The rows of a group lie close to one hidden flat surface of 9 dimensions, which may be shifted away from zero. Surfaces can cross.
In the rows, 128 means zero.
Known rows, each followed by its group:
[170 115 118  89 102 168 175 133 113 124 136 102  82]
(0)
[ 70 171 132  71 106 123 122 106 118  84 152 117  72]
(1)
[100 135 137 152 146 106 138  98 155 131 134 154 179]
(3)
[138 134 140 162  90 147 126 174 179 112 153 143 114]
(2)
[102 105 145 155 158 117 164  98 132 158  78  99 130]
(0)
[135 122 142 132 117 163 139 120 143 110  91 195 157]
(2)
[ 76 116 157 129 157 142 130 156 112 111 122 151  76]
(0)
[ 78 105 164 106 171  81 142 110 149 165  92 142 167]
(3)
[159 128 113 135 133 106 113 114 159 149 134  90 160]
(3)
[126 114 127 137 113 117  89 172  63 133 127 165 123]
(3)
[124 139  98  96 146 154 154 154 149 153 127  87 149]
(2)
[107 109 216 122 113 144 165 113 165 152 141 121 152]
(0)
[148 111 107 120 127 123 158 119 166 100  94 188 109]
(3)
[134 147 118 137  93 171 114 137 160 113  51 125 107]
(1)
[156 138 180  96 118 174 147  83 225 119 125 124 168]
(1)
[184 118 105 161 115 165 108 151  92 122 115 126 118]
(0)
[170 106 177 189 114 129 113 129 156 170 164  99 190]
(1)
[116 125 167 144 148 172 109 157 132 126 120 178 171]
(2)
[ 70 134 147 179 128 104 125 159 125 144 158 130 148]
(2)
[103 117 134 140 155  83 103 141 226 129  84 174 147]
(3)
[154 168 107 138  80  95 117  93 197 134 155  62 146]
(1)
[ 87 123 166 138  91 115 153 101  90 113 121 152  89]
(1)
[104 103 186 159 123 118 101 142 124 127 111 134  74]
(0)
[118  95 142 116 147 127 123 158 130 110  98 124   8]
(0)
[128 139 126 116  99 125 157  79  90 101 153 143 124]
(3)
[204 127 161  77 137 167 114 101 165 150 168  59 162]
(1)
[133 159  72  95 169 162 111 150 167 130 111  95 152]
(1)
[ 82 125 181 164 144 166 184 112 168 133 116 124 143]
(0)
[148  91 166 127  88 106 136 113 153 127  70 192 120]
(3)
[138 138 105 142  94 130 133 141 165  78 138 192  99]
(1)
[ 55 129 154 182 111 117 146 177 154 101 179 178  94]
(2)
[ 95 108 138 102 150 114 123 150  67 120 121 181 108]
(0)
[153 132 124 185  93 137 175  82 193 123  83 130 150]
(0)
[ 95 135 137 139 126 150 104 165  79 141  98  91  96]
(1)
[106 100 170  66 109  82 100 145  80 151  96 138  83]
(3)
[202 106 153 118  83 135 139 114 130 158 129 108 157]
(0)
[154 111 166 121  98 143 134 113 104 112 153 122  74]
(2)
[125 121 163 144 119 141 134 138 164 123 139 183 173]
(3)
[ 69 144  83 186 169  71  86 173 117 149 134  98 129]
(2)
[146 159 127  97  81 148 115  99 136  99 126 130 112]
(2)
[142  80 161 120 159 118 123 144 117 145  88 177 134]
(0)
[ 88 139 130 150 151 109 116 106 141  90 136 158  97]
(3)
[ 82 140 101 110 172 127 149 142 126 121 142 152 143]
(1)
[ 79 128 179 129 120 113 158 101 130 106 181 145 102]
(2)
[170 132 125 121  58  75 109 104 161 168 104 120 198]
(3)
[134 109 143 180 127 120 120 173 140 151 159  99 114]
(2)
[111 118  75 138 140 140 149 189 109 117  80 168  91]
(2)
[112 119 160 155 137 157 138 136 151 130  97 165 164]
(1)

New rows. What belongs after each?
[175 106 147 143 116 118 110 114 117 172 114  59 131]
(0)
[141 146 171  98 119 144  88  83 121 100 162 115 111]
(2)
[109 127 149 137 139 104 168  48 105 129 135 120 145]
(3)
[144 119 179 146  98 130 145 101 168 123 170 130 129]
(2)
[ 71 138  87 165 145 104 137 170 120 128 103 157 130]
(2)
[140 150  82 134 114 100 114 103 115 100 138 121 100]
(3)
[154 113  91 186 151 115  87 162 132 123 110 153 123]
(3)
[155 112 145 105 108 147 140 140 112 130 138 127 100]
(0)
[164 127 124 175 118 147  84 156 165 115 115 124  96]
(0)
[133 140 141 121 124 171 124 153 166 129 141 131 157]
(2)
[115 141 163 131  66 125 136 137 113 136 193  83 101]
(2)
[121 155  65 137 117 139 108 171 124 127  90 124 139]
(2)
[150 149 155 143  97 177  97 117 204  89  93 185 158]
(1)
[132 108 214 164 113 158  91 160 142 143 144 109 101]
(0)
[113 101 176 116 179 181 151 153 117 160 120 119 150]
(1)
[127 124 113 132 159 123  82 169 147 116 124 111  71]
(0)
[101 157 113 128 105  97  83 113  91  88 159 130  78]
(3)
[ 74 176 109 119  94 106 123 113 123 110 149 119 127]
(2)
[134 121 132 107 164 182 176 148 163 132 140  95 117]
(0)
[121 131 157 148 111 124  90 102  47 144 103 132 169]
(2)
[ 61 151  92 130 136 100 193  82 146 110 104 123 109]
(0)
[127 150  78 137 135 106  90 140 119 131 113  88 120]
(2)
[197 130  94 106  44  92 118 115 162 122  97 148 129]
(3)
[110 120 135 122 136 147 128 136  84 108 110 166  91]
(2)
[114 122 113  91 148 112 119 151  67 147 136 122 132]
(3)
[ 94 142 134 147  99 149 154 130 119  84 134 188 104]
(0)
[ 82 140 102 127 130  54 159  70  93 145 135  78 125]
(2)
[ 77 140 117  89 187 149 140 160 103 123 163 130 128]
(0)
[115 163  54 179  60  92 143 157 168 128 105 131 135]
(2)
[158 109 140 122 129 134 138 120  63 168 125 109 168]
(0)
[119 130 136 157 140  73  92  73  88 138 132  92 132]
(2)
[115 160  92  73 166 175 104 153 110 121  99 117 143]
(2)
[166  93  99 129 160 162 186 192 183 167 117 101 127]
(2)
[ 72 178 127  74  78 122 138  83  66 101 134 121 114]
(2)
[ 49 142 157 126 125 128 134 156  94 133 139  89  72]
(1)
[147 124 155  95 125 131 126  66  57 160  91  77 153]
(1)
[101 191 110 142 110 146  51 140 168  84 122 143 147]
(1)
[ 91 158 110  93  97 149 144 111 114 108  39 113  70]
(1)
[ 97 134 137  86  96  52 107 113 158 125 143 122  86]
(0)
[ 99 116 118 125 132 154 179 189  85 180 113 108 157]
(2)
[156 147 125  93  98 127  99  66  86 115 110 117 135]
(1)
[ 81 139 145 121 116 117 169 132 156 110 182 130  96]
(2)
[121 129 166 129 118  95  57 155 160 136 159  63  58]
(0)
[132 127  83 171  98  93 136 122  92 135  89 133 131]
(1)
[112 166 101 154 124 102  62 139 113 122 159 103 143]
(0)
[153 106 194 118 109 133  84 154 136 155 145 116 121]
(3)
[123 168  80 155  72 132  98 167 123 134 108 114 150]
(2)
[143 146 103  52  56  75 116 121 170 136 111 142 144]
(3)
[ 50 157 155 137 100 100 146  86 146  98 136 170 139]
(1)
[175 141 155 112  70 119 129  71 163 136 136  64 120]
(1)
[151 141  86 168  87 105 103 158 135 102 160 144  94]
(1)
[125 125 115 100 147 114 122 139 138 134 137  90  85]
(0)
[ 90 147 137 130  84  92 117 115 123 105 148 128  78]
(0)
[167 114  92 189  82  97 110 156  87 129 140 126  99]
(1)
[154 124 172 106 128 182 142 107 176 141  89 104 154]
(1)
[122 110 147 162 102 110 151  93 107 130  83 115  85]
(0)
[123  92 204 101 139 133 113 148 189 126 104 158  77]
(3)
[132 110 168 123  77 107 159  89 142 141  98 186 177]
(3)
[148 136 101  68  96 121 129 143 120 105 161 159 110]
(0)
[160  86 193  98  78 113 141  98 137 147  85 150 109]
(3)
[103 124 176 150 115 161 138 183 190 121 168 120  80]
(1)
[159 110 122  72 151 150 138 164 144 130 145 131 109]
(0)
[124 135 133 123 118 126 175  94 123 148 144 159 221]
(3)
